All groups share one centre, and each spreads out both ways along 12 directions, with some noise.
Some rows, each with its group after it:
[ 25 -28   4  18  17 -12  -7   0 -13 -25   5  -5   1 -21 -16  22  -2  31
   4  -8  -6  18  -9  -4 -21]
gama
[ 47  20  45 -18 -11  13 -44 -30   2  19 -84  -9 -21  23  -7 -11  18  -6
 -29 -18  19  29  19  24  -1]
Rasef
[ 24  11  22 -19   7   6  -7 -13  19   6 -41   4   1  -4  32  28  -4 -11
 -28   5  15  -7   7  -1   6]
gama
[-24   8 -14  -3  30 -11  25  -6  11 -16   1  -5 -35  10 -24 -16  -1  -7
 -24  34   9  -7 -10  35  21]
kure
[  3 -21 -19  -3  -1 -12 -13   3  16 -18  -1 -28  -5   7 -15  34 -16   6
   4  20  -1  -2 -17  26  -1]
kure
[ 16   8  15 -20  29 -38 -59   8 -13  -9 -17  11 -10  44   9  23  10  22
 -27 -37  50   3  13  26   8]
Rasef
[-19  34  28 -14 -24  18 -17 -17  30  -9  -7  29 -29 -11  -6  -3  -4   4
   8  16  20   1  11  18 -27]
gama
[ -4  -8  17 -21 -25 -15 -52   5 -13   8   0 -27  10  46  11  13 -11  10
  -9 -10  19  18 -14  -4 -17]
Rasef
[ 36 -38  20  49 102 -27 -26 -34  35 -27 -68   0  20 -36  11  59  -2  26
 -25 -33   1 -11   3 -20  25]
gama
[ 26   6  53   1  -1  31   8 -12 -52  10 -11  -4  12 -16  19 -16 -30  -5
 -22   6 -14  40 -21 -35 -14]
neku
[ 14 -25  10   1  19 -30 -59 -10  12   9 -47 -13   4  40 -11  14  36  18
 -17 -46  25   4  20  15   3]
Rasef
[-40 -20 -15  50 -31 -42  -3   9  17  16 -25  -5 -23  17 -29  -6  20  21
  -6 -28  13  58 -18  45 -11]
neku
[-17  21   4   6 -30   7  26  22  22 -18   0 -25 -34  22   3   0 -25  27
  -1 -12  15  -7 -16  57  27]
neku
[  4 -10  16   4 -28  16   4 -14   7   6  12  -2 -24 -27 -21  -5  -4   4
  12  22  -1  13  -8  11 -25]
kure
[ 13  20  15  -6  10  -5 -27  -8  12   3  -1  24   2   1   9  -8  20   5
   7 -29  16 -20  31 -31  -5]
kure
[ -7  -8   3   7 -44   0   6   9  25  -4 -14  -5 -34  -4 -11  25  -2  24
   0   2  19  22 -11  63 -15]
neku
[ -9  27  27  31  21   4  15  -4   0 -30 -23  31   8 -26   6 -12   2  27
  -3 -29 -11  24   4 -38 -22]
Rasef
[  4  -3   0   5 -30  -9  -1  -1  -2  14 -22  45  -6 -45  17  50 -10 -15
 -11  30  13  61 -14  18 -48]
neku
[ -3  24   5  20  -3   8   7  -8  38 -43 -35  -4   7  -9 -12  -7   8  27
  16 -16 -26   5   7 -24 -27]
kure
[  0   3   2   2   6  -9  -3  29 -43 -11  -9 -29  22  38  31  22 -46   8
 -20 -15   0  26 -35  16  29]
kure
[ 16 -14  -2  10  51 -27 -31 -20 -32  21 -18   9 -21  11 -34 -21  18 -19
 -24   2  18  19   6  26  23]
kure
[ -4   2 -28  30 -15  -4  22  -6  47  33 -10  23  -7 -25  -8 -20  41 -15
  26 -24  -7 -21  33   3  13]
gama
[-14 -37   6  19  24  31  12 -24  -8   0   5  18  25 -49 -20   4   3  -8
  18  20 -34  -2   1 -12 -18]
Rasef
[ 59 -11   9 -20 -15  -8 -64  -8 -30  26 -48 -25  17  38  -9  -4  25 -11
  -5 -30   4  26  18  -2  -8]
kure
[  4 -23  11  14  59   8  -7  -9 -31 -36 -23 -31   1  21 -43 -12  -4  25
 -10 -11 -16   3  -9  34  26]
neku
[ 69 -26   1  -8  -9  -8 -17   0 -47  55  13 -38  -3   0  26  20 -44 -39
 -18  20   8  13 -29   8  39]
gama
[ 17 -49  39 -12  -3  45 -23 -13 -45  16  32 -25   9  -7 -22  -2 -18  13
  20  -3  -9 -18  -4  23   7]
Rasef
[-30   1 -12  25 -48 -14   2  13   1  38 -15 -23   3  30   7 -16  -8 -20
  -2  -8  -4  41 -26  16   9]
Rasef
[  9  37  34  13   9  34  11 -17   0 -15 -30   3 -24  -4 -18 -43  -7   9
   2 -14 -10   5  10  17  16]
Rasef
[ -6  22   8  -4 -50   7 -12  -1  58  -2  17 -24 -34  14  -4 -13  -4  23
  30 -12  16 -35   8  10   2]
kure
[ 20  17 -28 -15  28 -11  24   9  27 -35  -4 -18 -27   4   4  22 -18   4
 -13  21  11 -35  -4  34  39]
neku
[-42 -35  -1  19 -25   7  20  12   5   6  35  -2   3 -13  -4  13  -6  22
  17  -7  -4  -4 -16  20  -7]
neku
[ 14  48   7  11  10 -10  21   1  -1   4 -33  38  -6 -23  36  -1 -11 -19
 -26   2   8  33  -1 -24  -1]
Rasef
[-34   8 -14  32  36 -27  22  -3  13  13   4  27  -4 -14  16  -2  -5 -17
 -16   3   9   2  -9 -11  24]
kure
[ 11 -33   8   1 -25  15  -1  12 -37  15 -15 -14  29   1  13  25 -11   2
  -1 -12 -14  30 -15  21  -7]
kure
[  6  30  30  24 -13  25   9 -24  25  -5 -29  -6 -43 -17 -21 -27 -17   7
   6   3   0  12  -5  31  10]
kure
[  7 -22  -3 -19  21   3  12  -5 -12  16  10  14  -5 -19  11  26  -3 -21
 -22  33  15 -13  -4  20  11]
kure
[ 46 -10   4  38 -30  -8 -18 -14   2  56   2  -6 -22 -22 -11 -21  -1 -15
  25 -23   1  16   4  -2  16]
gama
[ 23 -10  19  49 -16  37  49   6 -64 -18 -11 -41 -26  -6 -64 -66 -15  33
  13 -18 -47  61 -30  47  11]
gama
[-21  32 -49  12  -2 -12  21  21   0  -7  28  34 -10 -10 -13 -14   0 -16
  29   6  -6  -5  11  25  14]
gama
[-17  38  -6  37  32 -28 -21   0  14 -33  -2  23 -14   8 -20 -18   0  24
  18 -35   8   8  11  -2   5]
gama
[  5  12  18   3  25  19 -20 -20 -15   7 -21   3  15   2   3 -13 -15 -19
   0  -1 -12   0   3 -11  16]
Rasef
[ 32  24  29  -9  -8  17   7 -16  -8  25 -50   4  -8  -6  21  -6  -7 -25
 -31   6   8  22   2   2   6]
neku
[ 52  30 -49 -19   5 -18  11  12  15  -8  21  15 -15 -19   7  15  -1 -23
  15  21   5 -31  20  -1  18]
gama
[  8  45   1 -19  22   7  28  -8  33 -33 -32  -3 -16  16  -5 -35  28   7
 -19  -2  -2 -25  24 -21   5]
gama
[ 31 -27   6 -20 -54  52  61  -5   8  25  -9 -38 -24 -17 -22 -31  26  -5
  -1  21 -23 -17   7  32   2]
gama
[-13 -63 -29  32 -19 -24  15  11  18  21  10 -59 -15  25 -38 -11  23  22
   7 -20  -8  -4 -17  39  22]
Rasef
[ 24  18  28  16 -53  14  -5 -19  39   0 -16 -46 -41   8 -25 -41  -2  26
  15 -11  -6  12  -6 -10 -15]
kure
[ -3   6  15  15 -31   0  -7   4  17  -4  17 -15  -8   5  -3 -16  -4  27
  19 -21   0   4  -5 -21 -16]
kure
[-20  -6   0 -23  46 -28 -34   3 -17 -28  18 -18   1  42   2  22 -24   9
 -29  19  26  -7 -22   3  10]
gama
[ 41  24 -32  33  20 -53 -17 -16   4  28 -55  11 -16   1 -11 -20  25 -40
 -20  -4   4  51   8 -18   9]
neku
[-39  58  26  -2 -11  24  -7  -3  42 -30 -17  11 -16  26  -3 -30   2  27
  19 -33   8 -28  26  15   6]
Rasef
[-36   1  21  39  -3  36  23   1   0   7 -13  32  10 -24  -7 -19   4  12
  25 -40 -15   0  15  30  15]
Rasef
[ 62   5  -5  -1 -24 -35 -19  -6  24  21 -33   3 -21 -21  20  31  11 -10
 -20   5  23  31   1 -17 -25]
neku
[-32  29  36  11 -22  54  37  -1  25 -35 -26   0  30 -23  34   9 -35  18
  12  -4 -33   2 -14 -23 -18]
Rasef
[-11 -38   6  14  -1 -18 -22   9   6  -3  13  -5  12   1   1  28   7  36
   7 -31  12  -1  -3  -2 -13]
gama
[-15  29  26  -2  27  23  32  -9  15 -17 -32   8  -7   1  13 -18   1   6
 -23  -8   1 -16   8   5  21]
neku
[ 16 -21  33  -9  20  36   6 -12  -5 -15 -36   0   5 -16  -3  25  -1  19
 -11  -7  -4 -12   7  39   7]
neku
[  5 -27   6 -26 -21   4 -15 -21   3  46 -21  -3 -11   0  -4  11  15 -35
 -22  36  15  11   0  24 -12]
neku
[-69 -29 -12  46  -4 -19  20  15  -6  16  -5  -5   8  16 -10  -7   0   5
  -9 -15  -4  37 -29  36  11]
neku

New rows, each followed by its group:
[ -8  -9  -5 -11   7   1 -11  -3  -3  -5  13  29   7 -19  -6  19  11  -6
   5  18   4  -4  11   3 -23]
kure
[ -4  -9 -25  20  27 -12  26 -16  29 -18  -1 -27   1 -11 -20 -16   6  -8
   0  28 -31 -10 -11 -42   0]
Rasef
[ 38  -2  28 -36 -44  29  24 -11  19  36 -31 -49 -20  23   6 -39  31  -9
 -27   0   1 -22  13  -7   8]
gama
[-19  -9  -6   3  32 -14  -1   1 -50  37 -21  30   5  25 -21 -42  47 -24
 -28 -21  10  25  19  20  17]
kure
[-43 -37  -6  42   1  -4  22  12  18  14  13   1  20  -5  -1  -3  19  23
  18 -46 -10 -17   4   2  15]
neku
[ 11   5   7 -17  32 -34  -1 -20  -8  18  43   0 -51   2 -18 -38  12 -15
 -35  42  33  -5  -6 -36   0]
kure
[ 28   2  40  15  54   9  -3  -9 -78 -12 -15  20   5 -17   0   0 -30   3
 -31  -1  -1  51 -20   1   5]
kure
[ 25  -7  23  16 -62  -9  -9 -32  -8  50   1 -37 -56  -1 -47 -65  11 -19
  -9  33  -2  68 -26 -17 -38]
kure
[ 23 -22  18 -13   3   8   0  23 -36 -31  -3 -57   8  40  -1  12 -22  41
 -14 -21  -3   0 -23  24  16]
kure
[ 41   3  23  34   6   5   2   5 -34 -17 -24 -13  -4 -11  -5  -2 -28  28
   3 -33 -12  39 -14  15  12]
gama
[  1  -3 -30  27  44 -23   2  15  -1 -33  12  -1   0   0 -10  16 -13  20
  13 -19  -2 -16  -3  20  34]
gama
[  4   4  10  -1  -3   6  29   4  20 -33  10 -20 -12 -11   2   2  -8  33
  -4   6  -5 -12 -10 -21 -14]
Rasef
[ -1 -38  -6  37   6   9  31  -3  -6  21  -6 -17  18 -23  -5  -4  -2 -10
   5  -2 -32  10 -15  -5  14]
Rasef
[ -6 -13  34   5 -42   4 -26  12 -37  36  23  -8   5  14  22   0 -27   9
   2 -22  14  32 -24  -1  -9]
gama
[ 15  -4  34 -13  -1  39   5   1 -31   4 -31   4   2  10 -12 -17  17  15
  -5 -34   1  -2  21  45  15]
kure
[ 14   0  -7  18  42 -53 -30 -13  -7  20 -13 -21   6  33  -1 -30  20 -16
 -30 -12   6  17  -5 -65  12]
neku
[ 48   6 -14 -17 -25   3  -2  -6   5   7 -16  14 -25 -35  -3  32 -10 -24
   1  39   9  18   3  37 -12]
neku
[ 10 -19   0  17 -40   4  -4   0  17   4 -24 -35   6   6 -12   3   4  13
  15 -13 -19  21 -10   4 -17]
kure
[ 28   5  15  39  34 -12 -10 -15 -19  18 -53  -6  -1   9 -10 -32  12  -4
 -18 -41  -6  31   5  -5  30]
Rasef
[-22 -23  -8 -21  29   0  30   4  -1 -22 -13 -17  15  19  -3   1  24   6
 -34  16  -7 -12  -5  -6  -3]
gama
[-46   2 -26  22  10   0  20   1  13 -18  -3  -9   3   7 -19  -9  -9  -6
   9  17 -20   4 -17  22  14]
Rasef
[ 11 -23 -10 -37   4 -17 -21  -4 -65  21  19   3  -9  15 -22  -3   9 -34
 -33  57  13  46 -16  10 -29]
kure
[ 77   3 -16 -26   7 -37 -33 -15  42  29 -28  15   1 -23  42  49  22 -30
 -19   9  28 -20  26 -47  -9]
neku
[-28 -10  -6  12  27  -7 -11   0 -15   2  18  42  15 -18   1  14   4  -3
   8  -6   4   3   8   1  -6]
Rasef
[ 34 -25  34  12  56  13  24 -30 -36 -11 -29 -48  -4  -3 -22 -30  -9   1
 -42  18 -24  17 -27 -24  20]
gama
[-15  -4 -33 -13   3 -48 -12  15  27 -18  11 -19 -23  36  -5  21  10  11
 -17  11  29  -9  -8  19   1]
Rasef
[ -6 -18  -6  23   4  -4  -1 -15  19 -23  -5  -1  -4 -20 -38  -3  18  19
  15   6 -17  15   1  -8 -32]
kure
[-17 -24 -39  49  45 -32   4  -8  -3   4 -64  -8  15  12 -30   4  15 -22
 -20  -5 -20  42 -14  39  28]
kure
[ 12  30   2   0   7 -15 -11   0  16  -4 -15  13  -7   3  17   5  -4  -1
  -8 -10  15   2   7 -13   3]
neku
[-46  -8  -9  25  11  -4   7   6  21 -40  11 -35  12  26 -20 -13  -8  31
  18 -12 -23 -11 -20  -8   4]
Rasef
[-14 -21  -1  16  33  11  53  14  -2 -16 -14  -9  12 -15  23  31 -23  10
 -22  -3  -9 -13 -24  29  38]
kure
[ 45 -20  29   3  49  13  10  -1 -37   3  33  24 -15 -36  -2  -1   5  26
   0 -32  16 -34  23  10  28]
Rasef
[  5 -43 -17 -24  51   8  22   1 -22 -38 -18  -8  14  -1 -28  26  21  10
 -23  24 -12 -11   1  37  -1]
kure
[ 13   6  -8  -2  44 -13  -3 -23  17   1 -44  26   8 -24  13  27   7 -31
 -27  25   2   4   8 -17   2]
gama
[-11 -22  32  -5  15  44 -39 -26   9   6 -17 -12  12  17 -31 -14  15  13
  28 -34  -7 -48  32  39  25]
Rasef
[-11 -19  -8  -1  16 -13 -17  -6 -11   4  43  21  -5 -11 -23  -6  14   1
  13   9   9 -10  10  -8 -13]
Rasef
[  4 -26 -27  -3  23 -26   1  -2   6  32  -6   7  12 -12  27  40  -1 -35
 -22  23  11  -7  -8   3  19]
kure
[ -1  -3   4  17  51   6  32   0 -39 -15 -29 -23   6  15  -8 -19 -20  -5
 -32   4 -21  16 -24  17  42]
gama
[ 27  24   4  -9  -7  -7 -13  -3 -32  17 -25 -25 -13  27  11  -8 -33 -32
 -30  25   7  40 -27  14  20]
Rasef
[  8 -10  29  -5  24  50   1 -19 -12 -17 -14 -29  29  -5   5   4 -37  -6
   6  14 -33 -22 -12  -8  21]
Rasef
[-23 -27  35  23 -18  19  -5  -1 -40  32  18 -23  -8  10  -7 -17 -36   2
   0  -4   0  27 -33  35  21]
gama
[  7  -2 -13 -20 -30   9  14  17 -16  45  41 -19  -5  15  27  -5 -22 -28
   3   8   9 -27  -8  16  42]
gama
[ 43  -3  -2  33  15 -19 -12 -17  -7  28 -15 -38 -26  16 -26 -44   1 -11
  -3 -17  -4  10  -5  -1  43]
gama
[ 41  24  30  31  19   2  -8 -10 -45 -13  39 -32 -36   1 -30 -60 -40  22
  14 -11 -10  18 -22 -28  22]
gama
[-24   6 -19  19   5   1  22  -1  -6 -31  21  21 -22 -27 -45 -12  -3   6
  19  30 -13  24  -8  26 -22]
neku
[  1  27  20  44  -1  11 -12 -11  11 -21 -37  14   8 -23  -2   3 -24  17
  22 -24 -17  36  -5  -2 -11]
kure
[ 11 -15  19  35 -30  -7  19 -25  40  23  32 -43 -65 -29 -19 -21 -26  10
   3  32   8   8 -37  -8   2]
kure
[ 45 -22  14   5  -4  -3  -1 -10 -14  15 -35 -41   4  12  -6 -14  14   3
 -23 -12 -11  23  -8 -23  -2]
kure
[ 41 -26  11  51 -35 -22 -32 -40  28  66 -16 -22 -34 -35 -13  -1 -13 -29
   9  10   4  40 -18  -8  -2]
kure
[ 24 -36  21 -18 -26  17 -15 -15  -7 -13  -4 -67 -16  19 -36  -4  -9  18
  -5  29 -12  16 -27  13 -24]
Rasef
[ -4 -20 -22  28  14 -11  26  -7  13   8  -1   1 -14 -19 -24 -14  20  -6
   4   5  -9  -3   2   9  13]
Rasef
[-35  17  14  15  47   6 -10  -5  14 -71 -62  -5  22  19  -9  23 -14  34
 -11 -11 -15  14 -11  20  -4]
Rasef
[-17  12  11  34  17  -7 -13 -31  35  35 -49  15 -10  -2  -5 -21  18 -25
 -10 -15   5   6  15   5  24]
gama
[ 53 -12  41  21  17  18 -22 -20 -22  -1 -36  -3   6 -24  -3  10 -13  18
   1 -27  -9  23   2  -1   0]
kure
[ 21  16  -1  35  51 -33 -33 -33   2  -8 -35   3 -24  -6 -28 -10  -6 -12
 -13   8   4  35  -4  -6  11]
kure
[ 35  16  43 -48  15  28  18   8 -22 -25  16 -13  -8   8  29   1 -15  26
 -26  -2  14 -34   3 -15   8]
kure
[ 32  60 -10  -8  25  -3  -5  -8   9   2 -22  32   1 -13  29  -4 -10 -37
  -6   8   5 -11  23 -25  21]
neku
[-37  19   4  -2  13  -5 -28 -11  37 -21 -38  28  25   4  12  20  15   0
  -1  -8   1   1  15 -22 -28]
Rasef
[ 35  -5  27  -5 -28 -10  -2 -17   6  23 -23 -12 -26 -12   2  -9  18   0
 -30  14  13  38  -7 -30 -37]
neku
[ 11   4   0  -9  18 -14  11  -4  24 -36  -4   7 -21 -15  -9  13  14  24
 -16  14  11  -4   4  -7 -23]
Rasef
[  6 -16   2   3  69  -3  50 -15  -6   2 -17  -3 -27 -11 -11 -19  16  -8
 -51  21   8 -17  -1  17  43]
kure
